The first 10 rows are patterns. Each new row is the sum of 2 different patterns, raised or lowered, with some noise. Before adding, each is slid sideways (what falls off one end comes back at the other) and multiplied by a number that may be negative. Names go in the order of the patterns.
Known rows, each followed by the names of its patterns:
[ 22  -3   6  -5  11  17   0  -7  -9   4  -7  11   9  19  -1 -14  -3 -30
  21 -17   5  -2 -17 -13 -26   4   6   2  24   5   5 -13  -5   5   4  11
   7 -11  31   6   3  -8   2  12  -2 -14]
S
[ -4  23  -8   7  -5   2   1   7  15   0   8  13  22  19   2  13  -4 -14
  -5   1 -28  -1   9 -13  13 -18   4  10  17 -21 -11  -5  -3   6  -5 -15
  -1  -5  -5  -5  -7  -4  -5  25  21   6]
Y
[  4 -21  -6  -8   3  -1   2 -22   4   3 -20 -14   3  -7  -5 -16 -10   3
 -23  13 -17  11 -23   4 -11  28  -8  12   6 -14 -15 -12  -1 -17  43 -17
  20  11  -1  14 -11  -6   5  -7   1  12]
G
[  3 -15  15  -4  -6 -13  -5 -12   2  -9  -9  10   6 -19  13  -8   4  23
  -3 -27  16  -1  15  11   3   8  10  14  28   1  16 -13  23  -8 -22 -13
  23  -7   3   5  19  19 -24  -8 -13  -5]
P
[-12  13 -12  -5  41   4 -14  -2  -2   0   3 -12 -13   8  -1  -3 -15  -9
  17 -15   1   5  -3 -34  -1 -10   8 -12  -8 -34  -8 -16 -21   5  -8 -13
 -11  14 -14 -13   8   7   5   5   1  -2]
H
[ 19   4  16   5  29  -3   7  -2  35 -20  -1  -5   2 -21   6   1  -8  10
 -30 -15 -19  13  -5   3   8  16  -3  17 -30  -1   7 -12   7  -7   4 -10
 -11   5   9  17  12 -10  -4  -6   3   4]
W
[ -4   2  15  -4  13  -6  12  -2  -9 -15   2 -16   9   8   8 -25  -5  -2
  10   7 -14  -6  24 -19   3  -7   4   3   5   2 -13  13 -15  20  -2  -4
  -6  21  25  -4  -2  -1 -12  -6  -9  -8]
D
[-10  37  -1   0  -9  -3 -23 -11  21  -9  17  22  -4  -1  12   3  -6  14
   1   8 -22  22  -2  34   0  -1   4 -12   7 -34   3  14  -4  -9   2  -1
   1  13  -2  -5 -10   7  -2  14  -1   7]
J
[ -1 -17   9  13   1 -19  19  17   9   0  13   0  -1 -22  23   1  -1  -1
  -4   7  -1  10 -15  14   1  -1  -6  22 -17 -12   2  15  -2   1  -7   1
  -2   3  -1  -4  11 -14  10   6   6   7]
M
[  7   5  17  -4   4  13   4  -8   0  12  -6   8  22  20  -6  21   4 -20
  23 -17  15  12  -1   7  19  -1  29   9  11   7  -4   5   2 -20   2   7
   4  -9 -23 -35   2  17 -23 -30 -19 -18]
Q

New rows. What belongs after each?
[  6  17  21 -10  25 -13   0   3  14  15  17  15  25  11  18  -5  22  20
  10  16   9  15  17   6  15  27  29  18  11  13  17  19  15  34  10  29
  12  39  10  22   0  37  -3  10  16  20]
G W
[ 12 -23  15  15  17 -28  26   7   9  -2  14  16  12  20   5  29  26  14
   2  14  13   5   3   9   1  35   4   1  27  -3  18   4   4  19  18  -6
  -4  -6  10   9   9   2  -1 -19   5 -10]
P W
[  8  17  14  10  17  30  14  13  10  19  -4  -9  10  11   7  26   1  31
  13  -6   9   2  -1  15 -11  15   4   7   9   8   5  25   8   5  15  21
  17  39   8   5  36  29  11  31   8  17]
P Q
[ -8 -13  -5  -6  -3   0  -6 -11  -2   4  -1  -6   5  -2  17   1  -1  -5
  -7  -5 -10   7  12   8   3  -4  -2   4   2  -8   0   3   3 -11   3  -6
  21  -7  -1   2  -7 -11 -16  -3   8  -9]
H J
[42 38 28 15 12 11  4 17  9 21 29 33 16 14 18 -9 -9 28  2 10 36  3 28  7
  5 32  3  4  2 -5 13 10 21 20 34 16 30 21 20 15 28 40 43 20  9 45]
J Q
[ -8  -2  -8   2 -11   5  -7  13  -8  -7  -6  -5 -32  -8   6 -17   6  26
 -11  -2  -3   0  -8  20  -3   5 -11   4  -5  23  -2 -17   3  -8  -8 -35
  -9  -1 -12 -13   0 -16  -1   4 -32 -14]
H J
[-17  19  -3 -16  -6 -15   4   2   9   3  10  -4  18   4   5  -1  24 -19
  -4   4  -4 -22  12   4 -11   7 -25  -8 -13   6   4  -7  12   5   6   9
 -23 -17   6 -18   0  -2   8  -6 -11   8]
G W
[  5  -8 -14  -1  -5  23  29   3  -9  12  -2   5   7   1   7  -2  43  -1
   8   5  18  -1  -6  29 -11   2  13  -3 -26   9  11 -17  23 -16  10  -9
  32 -21  17  -5  -4   8 -15  -8 -28  -3]
Y J
[21  9  3 13 29  8 21  9 31  5 29 20 27 -9 20  8 27 29 22 -1  8 29 19 25
  8 20 25 16 31 13 13 24 23 27  7 33  6 38 21  8 24 31 37 12 12 20]
D M
[43 16 17 18 46 29 27  9 34 -5 10 17 24 15 24 13 13 19 16  5  4 31 -5 24
 34 10 33 10 -3 26 26  9  3 19 28 20 14 31 15 16 10 37 15 15 22 28]
M Q
[  5   6   6 -15  18  16   7  -6  -7  -1 -16 -18   4  -3   3   8  -9  15
 -14  -4 -25  29   0  -4 -19   6  -6  -9 -24  23  -9   2 -14  -6 -11  -5
   6 -20  18 -32   4   4   6 -17 -28 -16]
D M
[-18  -3 -21 -12  -7  23  -7 -19  -5  15   2  33  -9 -15  11  14  15  19
  -4 -12 -14  -7 -13 -29  -7  13  -1   5 -13   1 -28 -21  14 -15  12  13
 -31  12 -35 -19  -6  -1 -18  -7 -35 -19]
S Q
[ 20  10  -5  -5  -2  16 -17  -2  12  14   3  -8   9  17 -10   7   0  16
   1 -14  13  12  17  13  13 -12   6  -8  15  24  12  37  -7  28  15  10
  28  15  40   2  -5   1  -4   2   5  22]
S P
[ -8 -13  -6  -1  12  18  28   3   8  26   2 -11  18 -15  36   3  -6  -1
  19  19   6  14   7   7  12  -3   4  16  12  14   7   8 -25 -13  -8   6
 -29  15  -4  11 -16  16   1  -3   5  11]
Y W
[ 13   4  14   0   2  10  -9   3   3 -16  12   3  12 -42  -4   7   9   3
 -12  -6  25 -11   2  -8  -1   8   5   9 -13  18 -19  40  -1  -3 -10  20
  14  -9   9  -5  -3   6 -10  -7   3   4]
D J
[ 11  11  17  13  33   6  13  -4  43 -20  17   0   5 -17  23  20  -3  13
 -21 -14 -15  12  -3   6  14  29   0  28 -23  11  10 -10   4   1   0   2
   1  15  -1  18  15   3   6  -7   5  23]
W D
[-35 -17 -34 -25 -23 -12 -39 -12 -21 -30 -30  -8 -38 -26 -27 -48 -28 -15
 -48 -24 -44 -30 -19 -28 -33 -19 -47 -30 -29 -20 -33 -20 -12 -22 -30 -12
 -24 -27 -44 -36   5 -17 -10 -17 -23  -7]
Y P
[-33 -24 -38 -20   3  -8 -13 -13 -17   6 -12 -30 -13 -19  -1 -20 -33 -34
  13 -17 -11 -10 -21 -34  -4 -22  -6 -20 -16 -33 -17 -22 -49 -28 -25 -20
 -40   1 -30 -20 -11 -12 -17 -23 -14 -23]
Y H
[ 20  25  -2  23  22  26  26  44  11   2  11  49  25  23   8   6   8  15
  18  -7  21  19  12   0  32  -5 -10   1  27  -1  11  20   0  22   5   5
  10  17  -9  21   0  12  12   8   2  17]
M Q
[-16 -17 -15 -21  -2 -10 -13  13  -4  -5 -23 -16   8 -13   0   1 -14 -10
  -4 -10  -6 -12  -4 -30 -19  -4 -22   0 -14  -8  -4   4 -19 -20   2  -6
   4   3   6  -8 -22   1 -31   4  11  -1]
S H
[ 10 -13   1   3  -7  10  -8   4  11  13 -14  -4  -6   6   2  -5 -12  -2
  -2   7  -6  -8  -1   6  13  11   3  -1  14  -4   8   8  -6   3   7  13
   4   4  12  15  23  -2  11   0  -6 -11]
Y M
[ -6   3  -1   6  14  16  -2  20 -13  -5  11  -7  12  -5   2  -2  -1  12
  11  21  10  -7  -5   1  12   9  31   0  24   7  29   9  15  12  31 -13
   4  -9   4 -14  14   8  -3  11 -23 -10]
S W
[  7 -11  14  -2  -6 -33   6 -12  -7  -3  11 -29  -7 -14   1   9 -32   6
  10  -8 -14  -1  -4  27  -1  12  -7   2 -26  10  -1 -17  30   6  40   6
  -3  13 -19  -9  -4 -12  -3  13  18 -21]
G D
[-17 -20 -11 -18 -21 -23  15   1  -6 -34 -19 -13 -17 -26  17 -17   1 -18
  15  -7 -12 -25   5 -32 -25 -13 -10 -20 -13 -29 -27 -34 -26 -44 -30  -8
 -35 -26 -32  -1 -16  -2 -23 -14  -8 -39]
S W
[ 17  13  36   8  20  18   9   3  16  15  -4   5  27   5  -2  -8   2   3
  12  14  -5  14  10 -29  -5  25   2   3   1  -2  17  27  -7  -1   6  29
   3 -21  14   5  -7   8  35  18   0  -2]
H M
[-15 -24  -7 -13 -23   2   2 -49  -6  -8 -17 -17   5 -12  -2 -10 -25  -3
  -7 -19   9 -30   4 -17 -19 -15  13  -4 -15  -9 -18  -5  18  -3 -16 -15
 -14  -6  -2   4 -21   5   3 -16 -20 -28]
H D
[ 11  -3  16   2  14   9   7   8  -7  -6 -31   5  -4   1  10  10   5  -9
  36  13   2  36   0  29  -3  -5  -4  31  26  17   4  23  16  25   4  15
  21  12   6  26  12 -11 -15  10  24 -13]
S Y
[ 28  14  50   9  -8  12  -5  26  -1  15   0   0   6  -2   9  17   4  30
  10  22 -25   8  15  20  21  32  10  20  23   2 -10  16  20   2  -1  32
   0  15   2  35   9  14 -17   5  16   4]
S J
[ 10  10 -33 -18  -4  12 -11  -1  -7  20 -11   3  -6  -6   4  -1  -7 -22
  -5  -9   5   5  10   2  14  38   1  -6  12 -14  11  -6 -10 -13  19  19
   3  12  -5  14  12  -3  -4   7  -4  12]
Y D
